The rows of a group lie close to one hidden flat surface of 8 dimensions, which passes through zero. Surfaces can cross.
Known rows, each followed by its group:
-10; -10; -2; -3; -52; -11; 12; 39; 11; 19; 0; 29; 51; -27; -34; -10; -20 -> (3)
30; -21; -27; 15; 5; -15; -7; 35; 31; 69; 50; -41; -18; -22; -7; 43; -37 -> (2)
-10; -26; -37; -7; 18; 14; -34; 29; 37; -2; -4; 63; -15; 13; -1; 6; 16 -> (2)
-30; 35; 54; 47; 49; -1; 1; -48; -36; -4; 13; -17; 12; 9; -10; 12; 14 -> (1)
-13; 28; 48; 14; 6; 44; 74; -32; -28; 12; 2; 10; 36; -40; -15; -20; 27 -> (2)
0; 45; -6; 30; 62; -39; -28; 13; -5; -3; 12; -7; -26; 8; -15; 0; -58 -> (1)
-15; 79; 1; 34; 44; -2; 26; -26; -22; -21; -22; 44; -25; -1; -31; -23; -13 -> (3)
19; -25; -2; -26; -64; -27; -10; -25; -25; -9; -9; -40; -1; 24; 30; -6; -37 -> (0)
17; 18; -25; 8; 21; -23; -53; 61; 24; -38; -34; 7; -24; 24; -31; 28; 19 -> (0)
6; -27; -16; -24; -36; 11; -58; 27; 2; -32; -32; 23; -50; 31; -2; -6; 11 -> (2)
24; 39; -24; 31; 51; -22; -9; 24; 9; -12; -12; 15; -3; -4; -9; 14; -53 -> (3)
-22; -14; 35; 28; 45; 18; -36; 41; 1; 32; 37; 21; 9; -19; -24; 5; -32 -> (3)
-8; 34; 4; 11; 65; 13; -30; 18; -2; -47; -17; 17; -49; -2; -3; -25; 8 -> (0)
2; 14; 39; 25; 4; 38; 33; -37; -34; 6; 1; -4; 2; -20; 2; -3; 4 -> (1)
-6; 64; -7; 15; 7; -33; 23; -33; -21; -24; -20; -7; -21; 10; -19; -15; -5 -> (0)
6; 22; -24; 9; 65; -2; 4; 7; 23; -30; -9; 33; 8; -13; 20; -11; -16 -> (0)
-67; -18; 9; -8; 8; 6; -11; -16; 13; 6; 15; 38; 10; 24; -21; -5; 76 -> (2)
16; 12; -42; -16; 21; 4; 17; 0; 15; -12; -10; 47; -11; -18; 31; -41; -61 -> (1)
10; -5; 15; 4; -48; 25; 25; -28; -33; 32; -3; 15; -3; -2; -11; -5; -37 -> (0)
13; 24; 76; 15; 12; 61; -19; 24; -61; -51; -45; 10; -22; -6; -27; -26; -12 -> (2)
11; 3; 4; -2; -58; 28; -4; 39; -13; -1; -28; 34; -22; -14; -42; -14; -14 -> (3)
37; 33; -21; 19; -11; 9; 51; -10; 2; -9; -29; 16; 9; -18; -1; 11; -2 -> (1)
8; 22; -16; -8; -13; -19; -3; 1; -2; -35; -28; -9; -19; 13; -5; -5; 15 -> (0)
-7; 30; 9; 2; -44; -4; 57; -37; -21; 25; 8; -31; -12; -13; -26; -5; 26 -> (1)
-57; -25; 25; -4; 49; 23; -40; -8; 3; -11; 15; 52; 2; 18; 10; -22; 28 -> (2)
-19; 0; 1; 4; 24; -23; 68; -19; 38; 14; 19; 3; 116; -24; 15; 18; 46 -> (2)
-5; -22; -37; 6; 3; -12; 9; 10; 43; 71; 52; -7; -7; -14; -8; 32; 5 -> (2)
67; 18; -14; 47; 46; -12; -11; 17; 9; -24; -22; -18; 31; -8; 26; 51; -56 -> (1)
11; 7; 6; 2; -2; -42; -18; -25; -27; -3; 14; -50; -3; 15; 29; -3; -63 -> (0)
13; -63; 8; -4; -8; 10; -41; 27; 6; 31; 20; 4; 27; 9; 17; 25; -43 -> (0)
-19; 19; 7; 23; 0; -41; -12; 30; 4; 19; 15; 0; 35; -7; -43; 9; -29 -> (3)
-2; -15; 8; 3; -13; -6; 1; -42; -29; 13; 5; 30; 32; 19; 25; -13; -74 -> (0)
-49; 1; 2; 1; 32; -18; -37; 15; 11; -39; -13; 74; 44; 17; -3; -30; -17 -> (3)
34; -29; -8; -3; 14; 40; -19; 27; 15; 4; -6; -1; -31; -3; 11; 24; 15 -> (3)
-25; -44; -27; -58; -30; -3; 12; 19; 33; 48; 42; 15; -4; -20; 10; -40; 1 -> (1)
-42; 36; 11; 11; 17; -15; 59; -49; -5; 30; 32; 0; 20; -14; -11; -18; 22 -> (1)
-4; -2; -10; -26; -30; -11; -12; -16; -16; -52; -32; 35; 5; 13; 33; -51; -44 -> (3)
-24; 59; -1; 15; 12; -38; 10; -23; -20; -5; -3; -9; -30; 15; -35; -14; -6 -> (1)
49; -23; -29; -22; -38; 35; 55; -8; 12; 14; -8; 4; 9; -38; 44; -8; -20 -> (3)
-20; 46; -33; 28; 81; -54; 4; -36; 16; 0; 24; 15; 10; 10; 18; -5; -46 -> (2)

New rows. What belongs after each?
44; 27; -33; 6; -22; 37; 29; 15; -2; -17; -55; 65; -24; -11; -19; -7; -21 -> (0)
-35; -9; 6; -14; 17; -10; 44; -41; 18; 14; 33; -12; 47; -17; 33; -14; 36 -> (0)
-35; -35; 40; -4; -15; 4; -62; 21; -13; 28; 30; -34; -39; 25; -32; 16; 36 -> (2)
43; 72; -6; 32; -6; -10; 68; -42; -33; 12; -9; -34; -22; -28; -3; -7; -56 -> (1)
30; 46; -16; 21; -3; 35; 77; -15; -2; 25; -12; 13; -23; -36; -25; 8; 20 -> (3)
50; -14; -12; -18; -66; 18; 8; 2; -21; 12; -8; -33; -52; -16; 18; -9; -46 -> (2)
-22; -28; 22; -19; -19; 20; -12; -12; -10; 1; 7; -9; -12; 13; 5; -8; 39 -> (3)
42; -26; -58; -56; -53; -2; 11; 14; 15; -11; -19; 10; -23; -13; 48; -43; -63 -> (1)
-19; -29; -9; -43; -44; -30; -48; 13; 4; -32; -18; -9; -11; 42; 0; -10; 32 -> (1)
15; -41; 15; -31; -80; 17; -44; 32; -23; -13; -18; -21; -40; 12; -9; -11; -7 -> (3)
43; 2; -52; -24; 4; -5; 27; -35; 16; -47; -38; 5; -1; 8; 68; -10; -9 -> (3)
26; -24; 1; -16; -66; 54; 41; -18; -4; -29; -48; 31; 15; -11; 15; 1; 50 -> (1)
27; 46; -25; 18; 27; -30; 24; -23; -4; -11; -10; -20; -9; -2; 14; 4; -40 -> (3)
-3; -23; 7; -6; 31; 29; -12; -7; 1; -9; 9; 21; -1; -6; 35; -17; -17 -> (3)
-8; 16; 21; 18; -15; -21; -9; -15; -32; 21; 12; -33; -14; 17; -26; 14; -21 -> (0)
24; -1; 7; 14; -9; 48; -7; 7; -6; -50; -54; 47; 3; 7; 2; 12; 28 -> (1)
-1; -9; -11; -13; -29; 2; -32; 22; 5; -31; -37; 29; -12; 30; -24; 5; 33 -> (0)
40; 19; -38; 20; -13; -25; 56; 13; 37; 23; -7; -20; 51; -21; -16; 54; 20 -> (1)
14; 64; 2; 43; 10; 19; 32; 7; -18; 15; -17; 24; -38; -17; -61; 9; -3 -> (0)
2; 28; -1; 8; 9; 17; 2; 1; -9; -17; -24; 24; -36; 5; -25; -2; 17 -> (3)
-8; -11; 21; -23; -31; 42; 6; 1; -11; -8; -5; -9; -42; -15; -4; -23; 49 -> (0)
-18; 15; 13; -5; -32; -17; 60; -71; -20; 2; 4; -28; 33; -2; 19; -14; 35 -> (1)
5; -17; 24; -8; -42; 17; 7; 12; -7; 20; 3; -28; -2; -9; -22; 12; 31 -> (2)
50; -26; -26; -18; -13; 36; 7; 3; 10; -7; -19; -7; -30; -3; 36; 12; 6 -> (3)
-26; 4; -20; 12; 55; -16; -18; -24; 11; -33; -19; 96; 59; 36; 22; -12; -45 -> (0)
8; -44; -1; 0; -19; 37; 22; 28; 29; 54; 23; 20; 41; -27; -10; 31; 20 -> (0)
-5; 24; 56; 22; 23; -24; 4; -26; -45; 7; 29; -73; 13; -5; 4; -2; -34 -> (2)
7; 14; -32; -27; 8; 22; 38; -24; -1; -6; -5; 55; -22; -27; 40; -68; -64 -> (1)
-8; -44; 33; -9; -16; 64; -40; 16; -25; 5; -3; 44; -29; 4; -2; -15; -13 -> (0)
19; 25; 14; 28; 0; 26; 37; -8; -21; 43; 15; -5; -18; -32; -21; 4; -36 -> (0)
18; -4; 39; 23; 23; 13; -12; 47; -2; 11; 9; -31; 31; -19; -25; 33; 0 -> (2)
31; -23; -7; 2; 13; 52; -4; 22; 4; 11; 2; 32; -22; -30; 24; -11; -49 -> (2)
-16; -33; 7; -6; 64; -5; -41; -12; 12; -13; 23; -4; 12; 21; 51; 0; -5 -> (3)
-23; -32; 15; -2; 10; -35; -25; 12; 19; 26; 44; -57; 30; 9; -1; 30; 34 -> (0)
32; 20; -20; -7; -45; -2; 46; -11; -7; -1; -20; -7; -6; -16; 0; -9; -15 -> (3)
5; 39; -13; 21; 2; -51; -18; -2; -10; -13; -19; -11; -2; 31; -27; 21; -23 -> (0)
-14; -30; 45; 22; 16; 44; -11; 33; -1; 67; 45; -10; -4; -25; -36; 27; 15 -> (0)
14; -49; -5; -19; -21; 60; 41; 0; 17; 34; 13; 39; 33; -40; 33; -10; -4 -> (0)
-11; 7; -26; -1; 13; 9; 14; 10; 33; -34; -38; 68; 35; 9; -12; 10; 59 -> (1)
35; 7; -34; 19; 1; 5; 49; 34; 37; 43; 8; 15; 41; -47; -14; 30; -16 -> (3)
13; 2; -15; -2; -16; -35; -33; 17; 3; -20; -20; -11; -2; 29; -8; 20; -8 -> (0)
-11; -11; 21; 3; 52; 56; 2; 23; 13; 10; 24; 6; -22; -42; 7; -15; 27 -> (0)
-74; -26; 63; 5; 14; 18; -16; -8; -13; 36; 50; 10; 26; -6; -23; -16; 33 -> (3)
22; -11; -10; 1; 11; 7; 28; -8; 10; 21; 20; -10; 20; -27; 32; 2; -33 -> (3)
-26; -17; -1; 5; 31; 18; -1; 15; 28; 10; 7; 56; 39; 0; -14; 11; 40 -> (0)
-27; 32; -5; 9; -40; 1; 11; -13; -8; 35; 5; -1; -69; 13; -67; 8; 55 -> (2)
2; -11; 37; -17; -22; 7; -45; 8; -35; -55; -34; -15; -10; 26; 6; -20; 1 -> (2)
-25; 28; 18; 38; 58; 1; 59; -48; 4; 27; 34; 10; 58; -27; 9; 7; 9 -> (1)
-5; 8; -2; 5; 28; -29; -34; -5; 4; -18; -4; -37; -24; 40; -8; 30; 43 -> (3)
-18; 31; 21; 2; 11; 37; 3; -44; -45; -44; -30; 49; -43; 9; 10; -55; -17 -> (1)
9; 15; 21; 26; 44; -3; 18; -30; -8; 50; 49; -84; -34; -4; 1; 41; 25 -> (3)
